There are 10 hidden switches. A switch that is on adds its own fixed numbers to the row, and there is some noise. The rows also spread widely along 16 directions, which tell nothing about the answers.
In the rows, zero is written as 128.
Known rows, each followed by its switches (1 for on, 0 for off):
[158 150 125 121 155 147  89 106 187 135 177 103 143 151 168 105 171  81
 138 124 169 112 211 112  89 115  93 168 131 104 176 118  92 141 162 129
 131 147 143 138 110 143] => 1 1 0 1 0 1 1 0 0 1
[147  95  78  90 130 191 139 130  94 116 166  72 107 139 141 207 106 129
  36 139 152 137 138 115 135 101 114 145  78 105 138 152 105 102 141 175
 175 155 151 149 124 154] => 0 0 1 1 1 1 0 0 0 0
[128  36 144 170 156 112  59 113  97 121 136 137 115 155 123 168 158 158
 119 122 114 119 177 115 157  97 118 160  85  55 111 148 111 104 164 194
 165 133 171 117 156 138] => 1 1 0 1 1 0 1 1 1 1
[137 107 100 165 155 119  68 134 174 157 146 134 111 135  78 211 153 106
  77  97 137 100 151 126 130  74 150 183 103  91 162 141  77 135 147 199
 115 170 151  77 172 218] => 1 1 1 1 1 1 1 1 1 0
[127 116 189 126 157 129  62 120 131 150 124 125 158 139 155 113 183 139
  75 109  60 136 216  73 140  94 130 140 130  95 130 107 120 111 163 112
 166 128 151 141 154 108] => 0 1 0 0 1 1 0 0 1 1
[110 133 113 136 161 139 107 133 131 150 140 124 116 104 150 155 146 104
 135 142 127 120 150 152 117 127 114 138 122  89 138 118 101 123 145 144
 150 143 136 144 149 116] => 0 1 1 1 1 1 1 1 0 0
[121 145 128 134 157 145  81 156 170 178 122 140 127 112 160 171 113 115
  62  81  72 135 146 178 130  91 150 178 109  53 130 105  77  97 126 164
 125 174 160 115 149 140] => 0 1 1 0 1 0 1 1 1 1
[131 169 141 130 146 171 150 162 120 131 120 132 132 124 133 180 153  84
 139 104 128 148 142 215 147 127 117 171 130  59 156 147  61 112 175 110
  85 162 128 169 139  96] => 0 1 1 0 1 1 0 0 1 0
[131 123 150 152 146  85 121 132  87 109 150 123 139 137  80 115 195 127
 136 124 107 135 196 119 145  88 167 136 183 128 157 103 125 127 176  94
 140  97  99 117 162 106] => 1 1 0 0 0 1 0 0 0 0
[ 88 106 161 159 157 155 104 120  94 118 124  85 101 152 218 167 154 110
 171 146 103 131 179 119 161 144  87 139  71  89 134 135  89 109 141 123
 139 131 147 176 153 124] => 1 0 0 1 0 0 0 0 1 1
[163 149 115 105 121 106 106 136 153 147 137  98 161 169 122  23 119 127
 115 129 138 143 218 125  64 148  93 148 122 116 132 149 124  81 159 135
 138  82 143 167 118 121] => 1 1 1 0 1 1 0 1 0 0
[121 106  82 122 145 144 109 107 110 128 168 107 115 102 139 117 138 133
 103 168 131 121 150 121  97 107 103  97 125 102 140 107 125 141 136 171
 199 113 143 141 148 130] => 1 0 1 1 0 1 1 0 1 1
[111 122 105 125 164 119 116 119 134 145 144 127 147 154  81 166 131 151
 120 122 142 122 108 143 140 123 140 147  95 131 147 144  86 100 131 138
 117 173 104 105 123 160] => 0 0 0 0 0 0 1 0 0 1
[ 95 141 124  92 107 176 109 152 156 169 112 133 128 118 169 108 154 113
  63 131 101 118 158  70 114 132  64 109  95  73  90 146 123 133 116 163
 172 121 184 188 138  72] => 0 0 1 0 1 0 1 0 0 0
[116  52 118 136 173  60  57  99 112 161 139 154 151 149  55 127 113 183
 116 123 128 125 156  77 129 102 152 145  96 147 101 125 143  79 134 147
 191 136 148 103 133 144] => 0 0 0 0 1 1 1 0 1 1
[123 111 119 140 143 122  98 109 123 128 155 105 128 126 129 139 164 133
  91 140 117 128 159  96 128  86 136 126 143 118 149 100 119 133 134 149
 160 124 110 105 159 151] => 0 1 1 0 1 0 0 0 1 0
[135 134 119 135 131 158 127 141 146 132 155 122 130 103 145 145 118 112
  84 119 104 120 103 180 119 108 136 133 151  78 144  99  92 144 119 161
 121 159 129  95 135 134] => 0 0 0 0 0 0 0 1 0 0
[164 136 147 125 165 128  69  96 182 169 147 146 159 146 140 148 143 126
 139  96 153 131 167 128 105 115 111 196  89 112 133 144  90  92 149 147
 119 166 133 107  87 158] => 0 1 0 0 1 0 0 1 1 1
[153 190 163 110 132 194 124 125 133 141 174  98 148  71 191 112 176 111
  68 130  69 138 159 126 106  92 114 104 192 127 136  73 116 151 133 127
 178 104 117 128 123  96] => 1 0 0 0 1 0 1 0 1 0
[145  99 148 153 152 136  96 119  91  96 148  96 152 138 105 111 160 148
  99 149 100 138 176 158 132 107 127 119 137  96 183 114 103 124 173 140
 135 135 109 129 174 138] => 0 0 1 1 1 1 1 0 1 0
[114 184 162  67 176 187 126 144 134 166 145  94 169 118 138 132 132 138
  85 119  73 156 129 177 113 128 136 107 126 138 159 129 106  99 180  64
 128 139 121 172 145 131] => 0 1 1 1 0 1 0 1 1 1
[143 141 136 135 148 115 116 104  81 116 175  99 153 120 119 124 185 163
 112 150  93 145 146 163 129  99 152 114 182 123 141 109 106 124 156 139
 162  88  69  98 144 124] => 1 1 0 1 0 0 0 1 1 1
[142 119 126 108 134 143  84 123 136 155 128 102 127 158 154 132 116 129
 103 118 109 155 166 155 114 120 132 158  85 122 142 152 122 102 164 148
 118 123 143 150 138 152] => 0 1 0 1 0 1 0 1 1 0
[106 125 107 114 160 120 131 153 110 142 143 138 102  95 107 149 141 105
  86 101  87 130 184 108 124  78 168 134 157 106 120  67 152 110 144  98
 180 106 154 162 168 112] => 0 1 0 1 1 0 1 0 1 1
[120 147 121  99 128 167 108 150 143 164 128 127 135 116 151 134 148 134
  38 113  81 133 153 130 117 105 112 127 118  58 109 127 105 111 137 165
 163 130 158 152 145 108] => 0 1 1 0 1 0 1 1 1 1
[ 63 113 183 138 158 159 105 172 168 162 112  96 138 165 123 146 114 123
 130  97  78 103  93 137 151 161 112 110 108 122 112 158  96 124 157 106
  86 132 182 157 187 175] => 1 1 0 1 1 0 1 1 0 0
[112 160 142 110 153 177 112 139 163 172 147 148 116  97 167 163 143  88
 139  99 114 137 122 164 126 100 126 149 136 108 135 111 112 142 152 115
 123 148 163 148 124  99] => 1 1 0 0 0 0 1 0 1 0
[133  73 166 134 158  96  25  95 120 154 160 138 158 146 167 104 143 170
 137 140 101 146 156 144 134 105 133 151 128  91 115 130 121 111 152 167
 166 127 143  96 117  72] => 1 1 0 1 0 0 0 1 0 0
[104 125 114 128 118 162 104 120 122 146 120 112 100 133 195 155 126 121
 146 136 119 158 114 187 140 124 114 139  92  96 126 146 109 132 147 169
 117 120 139 159 144 108] => 0 1 1 0 0 0 1 0 1 0
[ 83  80  96 183 126  81  80 123 109 127 134 114 101 155 127 141 164 136
 110 148 106 106 156  89 156 100 145 129 123  98 135 114 105 141 104 185
 147 120 118  89 181 140] => 1 0 0 0 0 0 1 0 0 0
[148 134 130  89 163 173  80 112 120 170 151 145 142  86 122 145 141 168
  71 130  84 162 134 186 106  83 142 123  99 114 154 138 136 109 179 167
 161 133 136 131 140 116] => 1 1 1 1 1 0 1 1 1 0
[126 153 122 110 142 160 104 129 156 158 144 149 130  96 136 142 198 101
  72 129 110 110 178  88 104 100 105 128 133  79 141 120 115 146 137 146
 155 137 136 139 144 114] => 0 1 0 1 1 0 0 1 1 0
[125 167 155 105 189 113 137 169 171 170 160  98 166 123  71  92  94 113
  98  87  89 125 149 115  97 127 147 139 163 191 132  90 120  75 134  54
 134 132 147 137 131 175] => 1 1 0 0 0 1 1 0 1 0

New rows, each followed by its switches (1 for on, 0 for off):
[149 131 162 102 157 123  91 130 156 146 162  99 185 135 125  91 117 154
  60 109  80 143 143 137 106 111 128 133 148 117 118 110 106  91 136 131
 160 129 138 120 121 140] => 0 1 1 1 0 0 0 0 1 1
[147 199 167 134 168 106  60 124 156 216 117 197 145  40 154 126 165 111
 118  97  47 154 197 165 104  82 170 174 138 134 131  84 125 102 134 130
 167 132 127 113 115  66] => 1 0 0 0 1 1 1 0 0 0
[147 152 124 136 173  84 134 147 103 141 134 181 162  94  54 136 146 126
 141 103 118 149 153 214 125 103 159 171 172  72 130 109  88  78 162 106
 139 142 109 132 123  75] => 0 1 1 0 1 1 0 0 1 1
[ 83 164 111 141 125 144 128 145 175 169 108 173 114 101 134 181 197  88
 122 115 126  93 111 116 139 132  88 137 115  60  94 150  75 155 109 173
 132 150 145 137 136 110] => 0 1 0 0 0 0 1 0 0 1
[169 105 180 163 153 116 120 104 129 125 133 116 141 121 107 136 114 136
 167 109 129 134 147 123 117 140 105 158  82 179 111 139 129  84 147 140
 135 125 134 119 102 195] => 0 0 0 0 1 0 0 0 0 0
[137 125  81  95 143 177 109 106 104 134 168 124 115 115 151 150 161 143
  86 149 126 142 151 170 111  93 122 127 107  74 164 134 116 128 164 175
 159 134 125 138 135 113] => 1 1 0 1 0 0 1 1 1 1
[118  71 216 189 144  99  50 102 140 141 132 162 144 102 157 105 161 143
 197 116  95 120 126 139 144 106 106 124 162  87  67 105 126 159 163 166
 174  93 186 109 143  89] => 1 1 1 0 1 0 1 0 0 1
[150 112 140 131 177  99 102 121 139 143 137 167 145  96  61 121 148 147
  97  99 106 135 179 131 107  85 144 154  94 118 156 110 140  87 162 139
 157 155 142 117 135 156] => 0 1 1 0 0 0 1 0 0 1
[143 157 125 118 133 118 160 160 143 142 105 121 138 100 102  23  62 114
 143 109  95 148 169 194  57 169 100 115 106 138 118 113 151  77 152 110
 137  85 168 199 133 143] => 0 0 1 0 0 1 1 0 0 1
[147  94 139 155 123 143  84 104 166 120 147 109 132 140 118 117 141 132
  95 115 122 115 147 120 108  86 115 123 111 109 160 125 113 161 152 184
 126 128 156  95 160 209] => 1 0 1 0 0 0 0 0 1 1
[ 77 151  40 136 139  78 123 139 104 164 133 148 107  96 123 116 150 108
 119 172 129 112 175 105 106 120 127 125 145  79 120 100 106 109  84 153
 197 111 111 138 150  59] => 1 0 1 0 1 1 0 0 0 0
[ 65  94 114 104 199 142  82 129 109 164 148 110 176 152 102 117 118 196
  92 176 106 109 105 132 123 164  85  84  81  86 133 164  76  79 132 136
 178 172 140 146 152 110] => 1 0 1 1 1 1 1 1 1 1
[124 110 134 161 118  70  77 127 104 149 121 138 128 144 146 130 157 135
 135 127 115 141 191  98 146 109 120 176 120  88  76 139 104  89 113 177
 173  94 136 126 123  68] => 1 0 1 0 1 0 0 0 0 0
[119 105 168 124 166 142  99 154 160 133 129 152 173 131  54  45 142 130
  95 106  87 105 183 125  98 121 113 100 131  97 188 116 138 132 186  89
 116 152 181 155 176 126] => 1 0 0 0 1 1 1 0 0 0
[130 104 121 110 182 165 133 134 106 116 181  72 120 129 169 160  54 110
 141 123 137 145 133 192 116 114 143 147 127 111 159  80 110  98 161  85
 144 159 159 152 130 145] => 0 0 1 1 0 1 0 1 1 1
[ 98 103 121 176 117  94  84 114 185 130 145  99 142 165 122  96 146 109
 145 144 142  81 111  93 112 146  93 111 155 115 121 120  89 178  95 170
 111 115 124  89 160 185] => 0 0 0 1 0 0 0 0 1 0
[103 128 104 165 147 175 157 143  90  79 155  54 116 154 174 153 165 122
  97 160 116 113 146 171 155 138  95 118 129  38 180 121  41 120 137 161
 125 154 100 137 173 148] => 1 1 1 0 1 0 1 0 0 1
[ 97 102 108 147 182  86  43 112 118 155 140 151 160 143 124 124 150 153
 128 164 116 129 155 173 128 117 141 149 114  53 182 124  74 107 130 149
 129 187 100  97 155  79] => 0 0 1 1 0 1 0 1 1 0
[128 111 155 192 133 122 124 143 127  90 108 114 149 147  95  83 147 129
 134 124  83 115 142 207 127 158 100 115 125  62 163 132  78 133 153 159
  77 132 123 135 185 173] => 0 0 0 1 0 0 1 0 1 1
[140 139 121 117 183 144  79 120 155 164 182 139 152  94 143 171 135 118
  90 120 126 116 148 147 108  79 145 160 147  84 152  94  81 122 137 139
 173 179 145  94 117 114] => 1 0 1 1 1 1 0 1 0 1
[ 84 172  78 140 172 117 186 178 112 129 117 120  79 116  65 154 142  67
 158 111 128 126 193 161 119 120 161 148 111 131 196 107 126  93 166  62
  91 118 117 193 199 163] => 1 1 1 1 1 0 1 0 0 0
[134 146 126 119 127 163 117 136 141 138 138  98 118 146 154 137 134  96
 119 111 124 141 166 155 119 109 145 148 122 126 175 120 117 139 168 114
  94 133 131 147 149 144] => 0 0 0 0 0 1 1 1 0 0
[118 166 124 114 144 122 124 148 133 153 152  94 148 136 144 133 150 133
  83 120 102 137 149 123 133 120 125 146 143 111 105 126  81  89 117 140
 162 118 119 132 120 112] => 1 1 1 0 0 0 1 0 0 1
[141 137 116 139 132 116 110 126 123 139 118 147 118 127 137 120 126 114
 148 105 114 151 184 186 108 107 149 168 107  93 150 115 123 105 155 132
 107 123 129 140 136 127] => 0 0 0 0 0 0 0 1 1 1
[147 162 115  67 172 160  79  98 126 189 150 142 146  99 148 108 146 158
 107 147 115 170 184 151  77 109 113 137  69 139 155 148 146  75 172 139
 171 122 128 171 108  93] => 1 1 1 1 1 0 1 1 1 0
[ 87 155  75 102 174 137 103 127 137 200 129 129 107  84 115 192 120 142
  64 144  81 136 103 146 115 108 161 115  62 156 152 143 113  99 117 164
 165 154 116 118 161 175] => 1 1 1 1 0 1 0 0 0 0
[ 75 128 132 157 172  83 104 118 137 156 163 129 129  95 129  99 132 124
 191 145 105 113  97 142 121 123 156  98 198 161 119  62 133 148 116 102
 159 104 111  94 151 115] => 1 1 0 0 0 0 1 0 0 0
[ 77  89  90 159 162 110 118 108  94 110 128 116  97 176 114 109 173 106
 226 172 186 112 198 102 126 152  91 123  92 109 180 144 124 123 175 101
 117 117 124 181 174 125] => 1 1 0 0 1 1 1 0 1 0
[122 129 156 111 146 107  53 113 177 182 143 138 185 174  80 119 141 160
 122  94 135 130 132 109 122 101 134 151 124 154 116 156 104 114 155 127
 123 126 141 114 123 140] => 1 0 1 0 1 0 1 0 1 1
[ 79  95 154 166 166 111  72 117 119 139 132 124 153 133 159 120 162 158
 127 155  94 105 144 107 145 133 102 112 122  64 118 109  84 118 116 152
 169 152 130 110 158 100] => 0 0 1 0 1 0 1 1 0 1
[125 118  74 143 114  74  65 133 154 173 150 131 101 156 131 185 112  89
 141  99 170 131 153 129 133  76 173 210 151 119  90 124 102 129 120 178
 144 105 154 110 125 111] => 1 0 1 1 1 1 1 0 0 0
[ 79 145 113 151 158 148  75 101 149 155 146  83 141 159 145 156 184 136
 121 168 113 106 107 142 139 137 121 102 130 132 183 148  60 161 136 157
 105 147  76  97 182 181] => 1 1 0 1 1 1 1 0 1 0
[175 140 153 126 150 151 100 101 169 142 169 124 154 105 133 153 142 119
 113 116 138 126 125 138 107 111 109 157 118 142 139 128  99 130 132 160
 137 161 123  94  88 164] => 0 0 0 1 0 0 0 0 0 0
[ 63 151  82 101 150 123 107 108 195 199 124 128 131 172  94 169 132 102
 200 128 196  98  80 104 109 165 106 124  94 181 110 183 100 143 139 105
 100 123 129 157 136 187] => 0 1 0 1 1 1 0 0 1 1
[ 86 147 115  98 150 114 105 162 135 186 131 168 161 110  85 130 135 143
  92 119  90 136  92 182 134 111 154 121 158  82 116 140  95 117 138 129
 143 142 137 128 146  55] => 1 1 1 0 0 1 0 0 0 0
[147  89 184 107 196 173 103 144 157 128 155 161 178  98  76 113 151 131
  60 109 107 113 161 112 112 104  81 126 105  53 170 123 111 112 176 115
 156 216 197 140 131 119] => 0 1 1 0 0 1 0 0 1 0
[133 103 213 110 172 133  49 122 159 175 133 168 195 131  97 112 156 173
  74  88  68 125 165  77 133  97 115 136 106 114 107 143 121  97 158 119
 164 152 181 124 121 110] => 1 0 0 0 1 0 0 0 1 1
[ 70  68  87 137 134 111  41 132 112 164 136 121  99 135 218 142  93 147
  90 140  75 137 131 158 149  96 142 136 132  29  75  99 107 116 104 204
 201 115 183 134 167  58] => 1 1 1 1 1 0 1 0 1 1
[121 170 141 126 171 127  61 109 145 177 138 139 145 118 175 157 190 138
  90 119  75 145 181 139 135  86 161 165 120 100 166  99  87 107 134 135
 135 164  90 100 136 114] => 0 1 0 0 0 0 1 1 1 1
[140  94 153  66 139 149  40 106 129 173 160 174 179 153  69 166 179 164
  86 108 147 148 141 104 142  53 143 147 129 114 124 180 133 144 202 133
 159 135 167 135 119  57] => 1 0 1 1 1 1 0 0 1 0
[126 105 133 132 155 118  77 113 139 153 141 155 151 121 116 133 131 141
 149 134 138 134 117 164 121 125 103 147 102  97 120 145 103 114 136 165
 139 152 145 129 117  99] => 0 0 1 1 0 0 1 0 1 0
[108  93 155 172 168 118  62 112 143 132 141 124 149 127 126 118 146 146
 107 134  90 116 141 140 136 100 141 123 125  98 179  91  99 138 135 152
 127 172 122  83 173 152] => 0 0 1 0 1 0 1 0 0 0
[124 131  88 123 150 182 108 124  76 120 175  78 126 136 165 197 187 163
  12 166  97 140 147 148 161  82 133 132 121  50 182 132  54 109 131 199
 162 171  78  96 155 119] => 1 1 1 0 1 0 1 1 1 0
